The rows of a group lie close to one hidden flat surface of 11 dimensions, which may be shifted away from zero. Surfaces can cross.
(in the rows, 128 means zero)
Some rows, each with its group after it:
[105  85 108 140 208 173 121 147 146  96 143  94 154 155  89 160 166  85]
Galif
[119 111 119 136 133 116  69  99 114 131 101 142 126 136 104  96 120 166]
gon
[130 124 108 166 140 110 143 110 102 147 173 122  96 150 159 103 105 116]
gif
[ 97  84 126 126 146 107 138 143 157 172 117 103 129 146 177  91 130 190]
Galif
[152  96 109 137 113 146 133  78 102 102 171 164 105 145 119 139 100  84]
valog
[ 78  87  97 172 139 123 150 118  98 159 136 135 103 123  97 110 102 121]
gif
[139  84 123  92 127 160 187 127  89 139 129 179 126 115  98 170  66 110]
valog
[112 125 139 115 146 148 161 139 126 154  82 145 159 107  78 151 141 151]
valog
[137 161 137  96  68 180 143 142 143 121 110 141 128  43 117 114 146 132]
valog
[139 151 128 186 146 118 164  67 110  82 185 162 137 117 115 137 146 107]
Galif
[181 149 143 127 120 121 123  36 112 118 167 185 107 144 106 133 109 119]
gif
[104 150 172 132 194 136 150 130 191 119 204 124 112 111 122 148 141 113]
Galif
[186 164  94 147 165 158 108  93 147 151 181 134 131  88 167 141 124 154]
valog
[107  63  67 139  85 147 114 148  89 108  98 156 136 139  96 138 100 122]
gon
[146  93 119 112 112 103 169  46 190 109 119 139 172 178 166 168 124 104]
gif
[142  70 124  91 130 166 143 162 120  75 128 122 125 140 129 115 100 106]
gon
[138  89 114 120  91 150 177 142 101 125 138  95 113 165 152 104 158  59]
Galif
[105 115 156  83 114 156 183 166 134 160  95 112 128 113 126 119 150 134]
valog
[ 78  82 107 142  61 121 133 153 135 172 149 153 101  97 141 118  87 134]
Galif
[121 135 100 135 121 159 132  99  83 109  86 161 132 125  37 159 130 106]
valog
[ 93  79 111 174 135 122 117 142 157 130 150  77 189 113 178  98 193 113]
valog
[183 147 121  99 117 142 135 106 139 131  74 118 149 151 164 117 171 154]
Galif
[ 73  96 102 151 154 115 138 178 124 157 145  98 103 120 141 113  81 137]
gif
[125 153 169 160  91 107  65  50 133 148 151 189 134 101  89 110 162 145]
gon
[113  93 110 130 109 111 136 206  81 128 127 106 129 143 150 134 104 107]
gon
[158  74 101  88 136 154 101  79 161 163 117 127 105 193 140 126 137 132]
gif
[117  66 134 118 171 142 109 112 151 134 165 145 137 129 136 118 106 157]
Galif
[106  96  91 156 119 123 143  93 123 142 116 156 144 141 100 148 125 140]
valog
[126 141 104 154  95 125 153 174  70 109 120 105  80 139 132  83 134 120]
gon
[152 164 106 149 109 148 158 106 103  82 146 144 103 105 131 103 136 115]
gon
[163 141 123 120  96 153 170  80 173 154 170 170 103  95 163 120 126 164]
valog
[109 122 137 139 127 114 150  90 129 132 156 142  67 145 101 109 105 104]
gif
[149 173 126 116 139  97 166 137 137 121  94 124 122 171 120 178 108 130]
gon
[153 144  91 121 125 138 166 116 169 138 100  73 117 185 149 151 174  64]
gif
[124 152 113 112 129 149 127 158 113 124 148  81  53 134 102 132 101  52]
gif
[153 132 113 129 138 172 177 117 121 157 131 144 160  72 130 129 149 142]
valog
[149 153 114 130 137 140  94 147 148 144 143  79 159  99 162 147 145 102]
gon
[136  86 115 120 138 164 141 136  90 144 142 100 122 147 125 130 120  62]
gif
[ 56 110 161 132 110 129 158 173 139  96 141 117 103  87 112  95 122 114]
gif
[113  89 118 110 121 113 144 142 159 219 107 135 142 120 190 110 101 223]
Galif
[138 114 188  72 130 154 115 107 150  95 151 158 123 108 109 122 117 122]
gif
[163 208 127 118 148 115 132 121 117 110  75 111  85 151 110 138 122 153]
gon
[119 110  87 122 140 137 135 102 126 111  55 114 118 169  96 108 134 147]
gon
[102 142 126 114 159 150  93 137 144 148 130 135  83 102  80 131  96 160]
gif
[135 133 117 105 190 142 135 151 154 186 124  90  80 193 127 151 146 140]
Galif
[145 192 116 165 108 122 146 109  92 145 106 163 107 116  92 112 174 174]
gon
[ 98 118  72 145 123  94 141 153 117 150  63 103 125 190 120 155 119 132]
gon
[153 139  98  97 191 122 113 165 124 117  77  94 145 150 136 163  68 165]
gon
[105 151 130 130  76 107 139 174 102 143  94 140 155 109 113 157 135 129]
Galif
[108 133 161  72 102 179 163 166 174 193 123 132 126 101  92 194 157 106]
Galif
[160 136 122 134 163 127 148 177  95 107 206  96 118 104 188 143  63  73]
valog
[120 161 158 125 111  90 142 161 169 113 134  89  99 158 184 109 135 124]
gif
[109 109 157 101 203 163 159 142 203 166 179 125 159  84 151 160 135 155]
Galif
[141 134 174 137 156 112 110 100  70 132 144 169 138 133  90 112 117 147]
valog
[158  93  97 113 183 162 164 115 141 205 177 127  69 173 152 146  96 138]
Galif
[178 137 167  99 141 162 101  86 136 132 152 152 112 121 134 106 155 135]
valog

New rows, each followed by its group:
[123 121  78 151  89 141 138 102 118  94 121 171  93 129  90 119 116 154]
gon
[101 107 105 131  67 153 113 148 148  96 152 137 142  81 123 140 121  76]
Galif
[124 137  49 182 111 113 186  99 127 161 151 164 129  99 155 157  94 173]
valog
[137  65  94 106  49 174 139 148 121 157 148 142 134  82 188 108 114 116]
valog
[137 126 119 110 108 145 128 154 113 146 172 142  83 136 107 178  99  85]
Galif
[122 129 104 155 162 108 141 148 123 170 121 112 113 163 126 151 127 147]
Galif
[132 141 135 152 181  98 185 114 132 191 158 131  99 167 145 127 129 170]
Galif
[142  95 134 124 153 152 183  81 176 141 180 147 145 125 158 140 140 126]
valog
[172 204 123 175 156 130 141  64  77 135 153 154 110 110 102 101 146 140]
valog
[110  59 139 104 111 143 163 157 124 147 134 130 136 136 148 123 117 111]
valog
[ 83  63 109 159 123 108 156  95 118 143 148 150 111 147 123 108  79 125]
gif
[132 197 139 165 149 105 162 127 131  94 152 112 117 136 124 142 157 103]
Galif
[167 166 153 110 139 131 105  96 109  79 122 150 109 120 104 106 102 150]
gon
[144  67 122 145 181 151 145 109  79 170 137  99 155 162 136  85 187 120]
valog
[142 163 142 121 117  98  77 120 122  89 137 138  95 136 122 132  83 129]
gon
[143 170 165  89 112 126  97 196  99 100  84  93 137 130 118 150 144  86]
gif
[105 115 136 138 180 120 150 157 152 153 170 101 127 130 164 134 118 138]
Galif
[122 139  76 147  95 164 189 156 111 130 128  94 118  91 133 126 141  81]
valog
[180 121 160 128  85  93  76  69  69 102 166 194  93 171 132 107  86 124]
gif
[108 152 141 133  34 118 130 137 112 118 130 169 112  90 101 140 119 108]
Galif
[103  65 117 126 162 117 111 179 124 136 154 109 115 137 167 102  87 155]
gon
[146 138 131 180 212 115 141  63 101 147 160 150 151 153 112 125 148 151]
valog
[109 142  98 167 106 111 150 130  87 139 129 101  69 155 110 108 120  78]
gif
[152 103 162  85 151 160  58 127 135 127 139 104 114 160 124 110 158 101]
valog
[151  72 110 128 132 169 179  91 114 140 120 141 163 150 125 125 168 110]
Galif
[143  85 130 106 125 158  60 136  92 141 123 126 136 132 125 100 141 130]
valog
[112 134 107 167 108  92 241  67 132  96 119 146 107 168 114 115 129 127]
gon
[159  64 153 101 127 154 114  88 111 131 148 152 140 149 134 103 141 113]
gif
[112  98 120 116  84 145  92 181 148 133 130  97 145 100 175  99 154 115]
valog
[143 123  71 195 186  96 142 106 105 114 143 106 130 176 149 114 133 150]
Galif
[134 177 188 109  84 124 140 150 112 110 150 172 143  80 105 176 120 104]
Galif
[115 156 115 162 161  93 172 140 167 106 180 109 134 115 164 169  94 113]
valog
[133 104  94 127  60 155 115 131 149 129 150 133 110 103 164 111 125 111]
valog
[147 134  75 115 132 191  95 140 125 163  72 142 180  58 100 160 143 174]
valog
[114  78  99 143 112 170 143 125 137 104 171 131 129 112 109 145 133  66]
Galif
[159 167 128 165  78  76 139 111 132  82 156 129 159 131 207 124 141 118]
gif
[125 148 102  78 115 186 164 171 133 132  81 132 128  79  82 186 109 122]
valog
[128 108  76  94 151 143  69 119 170 102  72 110 130 156 108 159  69 142]
gon
[ 77  68 111 103  73 165  95 112 194  76 113 168 156  79  91 125 113 134]
gif
[126 145  92 124 133 125  26 113 167 145 107 148 113 125 102 155  98 174]
gon
[142 126 130 153 165  96  83  93  80 102 130 137 175 102 148  98  66 155]
gon
[124 138  82 136 117 133  59  99 157 156  94 130 121 139 102 135 164 164]
valog
[111 107 141 107 131 119  89 134 111 150  95 128  82 178  89 111 110 135]
gif
[118  84 169  86 148 161 114 168 184 135 130  79 174 110 171 116 193 119]
valog
[139  69  93 121 109 188 115  87 139 107 141 142 177 100 113 138 165  88]
valog
[125  91  76 114 115 158  97 109 174 156 131 159 151  86 140 144 101 172]
Galif
[134 135 112 111 143 120 202 168 149 104 121 100 108 176 155 166 100 103]
gon
[113 152 157 148 104 128 155 110 153  98 162 149 129  78 142  88 166 148]
gif
[130 111  93 120 132 170 205 178 132 116 133 108 106 136 148 123 154 118]
gon
[129 189 139 156 154  74 110 126 159 200 155 113 157 120 162 173 141 154]
gon
[106 156 149 117  67 132 170 161 173 128 148  94  86 107 162 120 159  81]
Galif
[134 111 165 160 164 104 103 110 112 107 182 104 139 150 153  84 171  95]
valog
[110  87 121 119 146  90 139  92 162 108 110 124 152 179 135 160  82 111]
gon
[182 161 141 139 130 116 107 159  51 128 147 117 132 142 165 129 127 103]
gif
[191 167 122 117  90 163 163  78 158  96 115 124 123 121 147 128 181 102]
Galif
[112 106  73 161 119 156 119 163 116  77 130  90 144 134 115 146 143  53]
Galif
